The rows of a group lie close to one hidden flat surface of 15 dimensions, which passes through zero. Surfaces can cross.
(in the rows, 128 means zero)
Some rows, each with its group after it:
[117 100  97 141 148 115 107 127 140 140 112  91 158 147 148  97 119 104
  81  64  87]
sadu
[108 138  61 122 128 110 116  83 147 115  89 175 151 142 130 107 125 111
 129 182 102]
forob
[126 132  77 116 144 171 101 139 136 147 130 203 178 128 129 114 123 113
 143 161 199]
sadu
[104 138 104 139 136  98 163 142 144 140 178 107  93  71 123 111  95 134
 127 101 105]
kag
[104 156 173  88 151 181 168  99 127 118  86 154 129 106 122  90  99 168
  98 146 106]
sadu
[ 96  86 108  75 119 119 133 150 159 118 100 123 115 153 148 105 151 120
  45 107 171]
sadu
[135 125 144  71  70 115 159  94 112  80  76 158 130  94 112 124  88 154
 150 136 150]
forob
[ 97  92 122 111 116 133 145 181  88 114 111 109  86 117 152 134 117 180
 136  98 153]
forob
[126 173 157 110 162 162 156  90 136 123 159 109 135 112 139 113 152 117
  72 152 156]
forob
[125 183 111 194 154 123 166 136 135  81  96 141  96 115 132 134 166 112
 125 150 148]
sadu
[102 103  99 117 133  91  52  79 119 167  99 113 136 124 127  92 106  86
 112  59 129]
sadu
[105 143 137 115 127 131 164  47 104 173 137 155 119 103 127 122 113 181
 169 146  91]
kag
[ 55 141 151 153 112 118 131 147 120  99  80 129  75 104 182 140 142 126
  88 119 111]
kag
[176 134 155 110  90 129 107 158  86  81  59 128 141 117  87 143 118 119
  93 126 141]
paro
[147 166  79 119 146 128 134  81 107 109 131 147 112 104 118 138 187 125
 150 146 181]
paro
[168 151 134 104  98 162 106 154 150 130 147 168 124  93  58 142 106  95
 134 131 132]
kag
[148 159 176  79 105 142 106 141 140 106 115 144 168  95 145 117 115  80
 123  93 101]
sadu
[152 113  74 158 186 118 144 139  82 176 117 173 177 159 118 134 149 142
 155 117 133]
sadu
[127 117 170 109 113 100 139 197 110 120  77 171 150 140 136 147 117 121
 109 140 111]
forob
[131 160 128  89 176 147 117  67 178 169 210 120 172 127 118 118 151  61
 108 131 134]
forob
[115 113 120 104  73 143  86  74 193 110  87 117 147 115 108 137 128 100
 132 100 191]
sadu
[132 155 157 102 108 186 102 177 134  89 116  65 147 133 167  97  88 163
 140 217 159]
paro
[115 172 113 144 178 175 131 111 133 146 180 165 146 128 116 159 172  86
  91 182 123]
forob
[134 120 144  98  95 162 119 119 116 141 190 118 119 161 168 105 105 109
 150 151 166]
paro
[ 66  99 117 144 145 140 107 101 141 165 114 142 141 127 125 177 154 118
 100 113 182]
forob
[ 89 116 124 120 173 100 183 158 109 186 115 145 122 162 118 158 131  65
 108  65 148]
forob
[153 106  81 117 132 145  95 182 114  69 165 144 138 125 166 146 190 125
 131 124 181]
paro
[140 136 130 126 109 164 126 135 112 107 162 129  86  80 104 139 151 162
  63 144 139]
paro
[ 63 127 111  97 128 143 118 114 211  98  75 164 132 117 127 110 101 114
 150 141 131]
forob
[139 161 161 169 136 122 100 116 167 102 103 128 103 114 118 102 127 136
 143 135  70]
forob
[125  79 104 179 104  85 172 110 161 166 156 132 130 208 150 129 137  96
 101 105  86]
paro
[ 94 153 198 139 171 130 181 133 126 134 156  65 145 121 155 153 119 119
  94 137  95]
paro
[128 128 101 153 124 100 132 199 120 150 153 114  89 109  71 184 143 130
  95 171 164]
kag
[153 117  86 202 133 136 155 180 117 105 127 143 171 163 146 122 131 129
  61 173 131]
kag
[109 123 117 175 106  83 190 124 125 169 145 135 105 140 110 150  94 110
 131 121  76]
kag
[160  81 134 159  87 119 138  87 163  92 135 138 161 126 116 164 171 130
  69  82  99]
paro
[ 42 143 182  85 156  98  98 110 151 103  50 138 140 108 148 171 131 114
 177 167 164]
kag
[157 138 171 119 150 152  98 132  88  92 132 118 115 161 127 158 167  57
 145  84 123]
kag
[ 97 107 154 130 150 135  81 132  82  98  88 127 115  79 108 161 143 143
  64 111 195]
kag
[141  85 130 107 104 118 134 166  97 107 111 173 124 169 107 165 135  92
  91 128 146]
paro
[126 125 155  81 102 106  99 109  99 140 160  99 133 128 171 134 147  93
 100 109 129]
sadu
[143 134 167 105 161 141 192 155  65 177 170 118 118 157 116 152 111 127
 163 123 121]
forob
[107 165 112 105 172 100 101 199 149 108  98 146  89 122 135  78 104  31
 143  78 144]
paro
[138 173 155 106  75 112 161 184 178 136 177 105  72  90  95 135 115 119
  89 173 104]
paro
[119 134 167 136 167 167 161  56 118 143 122 137 172 163 126 122 100 139
 154 163 128]
forob
[149 162 172 173 169 165 110 155 155 133 144  56  94 147 122  85 116 110
 123 105 144]
forob
[ 79 101 150 127 113 104 114 143  90 182  76  93  69 136 115 168 130 180
 140 131 175]
forob
[108 154 164 148 126  98 148 133 127 121  94 104  46 106 111 147 144 157
 143 130 112]
forob
[135 120 124 137  64 123 138 163 165 108 195 118 139  92 171 156 157 137
  95 138 124]
kag
[164  92 101 188  54 144 131 159 111 123 183  73  90 180 128 149 124 129
 113 146 147]
sadu
[135  55 113  84  90 110 105 109 124 130 126 184 142 161  95 186 153 112
 159 115 176]
paro
[174 108  64 113 116 149 131 129 127 174 166 104 177 150 142 115 173 148
  87 110 152]
sadu
[174 104 104 141  73 106  97 184 100 118 156 152 106 153 119 160 145  78
 145 116 177]
sadu
[124 145 174 130 140 165 130  50  93 124 114  95 147 138 137 109  95 125
 131 130 134]
paro
[108 133  90 144 121 130 135 168 187 175 142 175 114  88 124  92 116 166
 104 122  82]
paro
[117 139 106 159  88 147 157  79 121 172 123 162 149 127 141 111 104 132
 107 133 113]
kag
[102  93 140 121 183 168 160 104 140 121 201  96 170 125 128 155 129 109
  76  88  76]
sadu
[116 125 159  87  50 108  78 124 143 151 109 155 126  94 153 172 163 146
 162 129 125]
kag
[136  82 160  77  79 143 143 171 151 150 146 116  70 170 122 142 151 164
 118 112  95]
kag
[104 110 114 144 150 146 135 164  89 154 108 167 152 140 144 114  87 118
 118 100 109]
kag
[114 112 109 136 123 139  63 156 121 143  99 104  64 104  71 100  89 133
  84  92 129]
paro
[158 159 190 121  70 177 151 148  91 138 116 140 126 108 119 149 103 121
 127 119 157]
sadu
[148 134 169  75 106 105  89  95 126 133 121 113  97 136 131 149 180 130
 194 108 113]
kag
[163 136 138 136  96 187 104 162 131  68 133 134 146 108 152 111 127 139
 115 129 120]
sadu

New rows, each followed by its group:
[123 116 137 154  96 122 148  95 161 101  98  89 109 171 115 137 127 147
 101 182 114]
paro
[ 81 124 160 136 122 153 118 162 155 152  89 159  90  93  93 170 125 125
 135  83 148]
forob
[ 74 156 123 114 165 117 133 148 182  80  69 131 129 163 167  93 127 106
 100 209 110]
forob
[157 143 149 138  86 185 140 119 146 124 142 107 159 133 131 127 102 154
 151 163 110]
sadu
[140 113  96 182 150 194 116 166 100  72 117 156 121 127 146  99 126 203
 123 166 133]
sadu
[ 96 150 116 118 163 128 121  57 126 122  57 164 129  99 116 109 139 132
 139 105 154]
paro
[110 156 103 207 157 138 187 101 104 130 150 135  80 142 101 154 136  99
 110 160 162]
sadu
[107 130 103 186 173 120 132 113 176 120 101 110 169 134 172  98 139 148
 137 105  84]
paro
[104 137 119 128 117 155 121  96 185 109 117 196 179  90 156 112 145 148
  88 152  86]
forob
[136 102 142 158 140 159 134 146  86 122 142 108 166 144 165 157 137 184
 154 145 111]
sadu
[ 87 135 116 141 190 148 141 100 186 138  87 176 183 154 139  85  85  76
 153  96  97]
paro
[112 128 108  93 140 162  72 137 135 143 127 111 136 146 150  77 102 161
 145 185 121]
forob
[154  89 114 124 101 152  95 169  96 124 150 133  91 139  60 165 117 140
 106 150 133]
paro
[145 144 138 158 122  75 106  67 103 110 115  94 100 138  96 163 154 124
 147 180 131]
forob
[112 149 134 107 105  22 153 141 158 163  96  96  77 126 131 131 164 125
 100 126 100]
forob
[186 155 167 103 111 125 155 148 109 107 157 133 167 121 140 159 161  70
 119  85  82]
sadu
[180 150 186 144 103  70 173 116 159 118  88  77 144 168 136  82 104 122
 127 133 110]
forob
[123 123 149 128 144 169  82  97 111 147 155  99 122 114 118  98  84 105
 126  77 130]
paro
[141 143 178 135 155 157 157 114  89 106 104 181 141 119 101 145 101 144
 177 136  81]
sadu
[163 101 143 105 100 106 132 124 171 107  69 135 125 108  60 155 132 166
 178  74 112]
sadu
[155  93  94  95 131 152  88 130 182  81 139 167 166 120 102 116 132 131
 148 118 117]
sadu
[106 152 128 139  99 139  90 157 137 162 133 138 128 117 134 116  82  69
 132 139 179]
sadu
[151 111 179 137 137  99 114  86 120 137 110 144 166 134 118 121 107 122
 152  85  85]
forob
[ 95 167 116 153 151 105 104  92 102 155  95  94 128 156 143 163 152  87
 180 164 165]
kag
[139  96 151  64 101 107  99 111 179  65  71 129 136 132 128  99 127 132
 125  92  74]
sadu
[121 140 144 166 130  52 137 132  90 113 128 121  63  89 114 159 138 133
 151 104  73]
kag
[ 92 108 129 120 148 162 157 140 104 192 133 124 181 191 173 117  91 128
 111 161 157]
paro
[108 135 153 153 141 187 139 103 135  86 138 129 113 140 151  89 103 135
  87 149  98]
paro
[128  91 109 113 127 145 139 180 158 175 162  96 139 196 127 111  70 129
 191 136 104]
kag
[ 40 106  71 113 154  99 150  79 116 148 100 151 123 125 166 140 169 148
  83 139 135]
forob
[123 156 115 146 141 138 115 148 119 152  87 173  84  94  94  88  94 205
 177 181 157]
sadu
[129 128 143 148 103 160 150 102 122  22 158 118  52 128 130 138 155 126
  81 156 128]
sadu
[ 80 116  77 103 176 129 100 164 148 159 147 154 142 155 172  61 102 130
  95 184 137]
sadu
[139 136 146 142 144 157 173  76 116  86 106 150 158 102 149  79 110 129
  81  70 138]
forob
[118  77 129 165  80 109 137 157 139 138 113 127 148 165 117 164 106 103
  84 121 140]
kag
[140  88 129 125 198 118 177 132  83 127 168 123 144 156 143 124 142 172
 124 122 107]
kag
[ 94  86 137 147  99 140 127 100 189 112 175  71  78 132  80 143  76 125
 119 126 108]
sadu
[111 124 152  99  90 128 105 128 140  86 138 138 144  83 229 120 179 158
 114 101 111]
kag
[159 143 116 161 142 124 191  92 110 152 136 131 183 169 116 145 148  56
  66 100 129]
paro
[ 91 138  91 142 176  87 162 171 144 140  87 134 142 121 150 145 167 141
 115 127 133]
paro
[162 114  78 129 140 165 121 181 127  65 127 159 153 157  96 160 164  78
  90 145 166]
paro
[ 96 121 122 121 129 160  87 113 129 126  49 167 152 124 131  93  96 142
 107 136 148]
forob
[146 132 189 108 136 120 114 138  83  86 132 133 118 100 118 161 116 149
 197 136  94]
paro
[131 104 136 102  42 103  90 133 182 114  62 175 168  92 125 124 108 151
 123 120 127]
forob
[151 149  93 153 155 137 152 192 121 116 130 117 131 136 182  93 168 207
 110 183 114]
sadu
[124 120 143 150 183 140 109 168  24 121 117  76 110 143 128 143 120 125
  97 115 138]
paro
[148 130 156 113 114  86 154 187 138 132 141  84 154 121 164 189 191 139
 142 110 135]
sadu
[125 140 124 201 137 107 121 134 151  83 143 106 113 113 120 168 134 112
 179 135 112]
sadu
[113 172 128 129 131 141 123  97  68 184 159  76 133 133 205  86 136 149
  80 169 129]
sadu
[118 109  89  73 142  92 136  73 131 197 155 131 152 146 107 123 113  87
 158  89 132]
forob
[ 94 138 140  97 157  43  90 138 132 146  60 136  95 100 136 105 136 177
 184 141 119]
sadu
[134 126 148 137 132 170 133  96  93 127 161 110 137 167 160  99 110  76
  83 101 150]
paro
[150 109 151 118 103 161  98  56  79 109 146 128 122 112 112 147 131 156
 153 120 129]
sadu
[ 97 136 129  70 174 140 121 137 146  78 142 112 152 151 164 111 128  92
 104 189 151]
forob
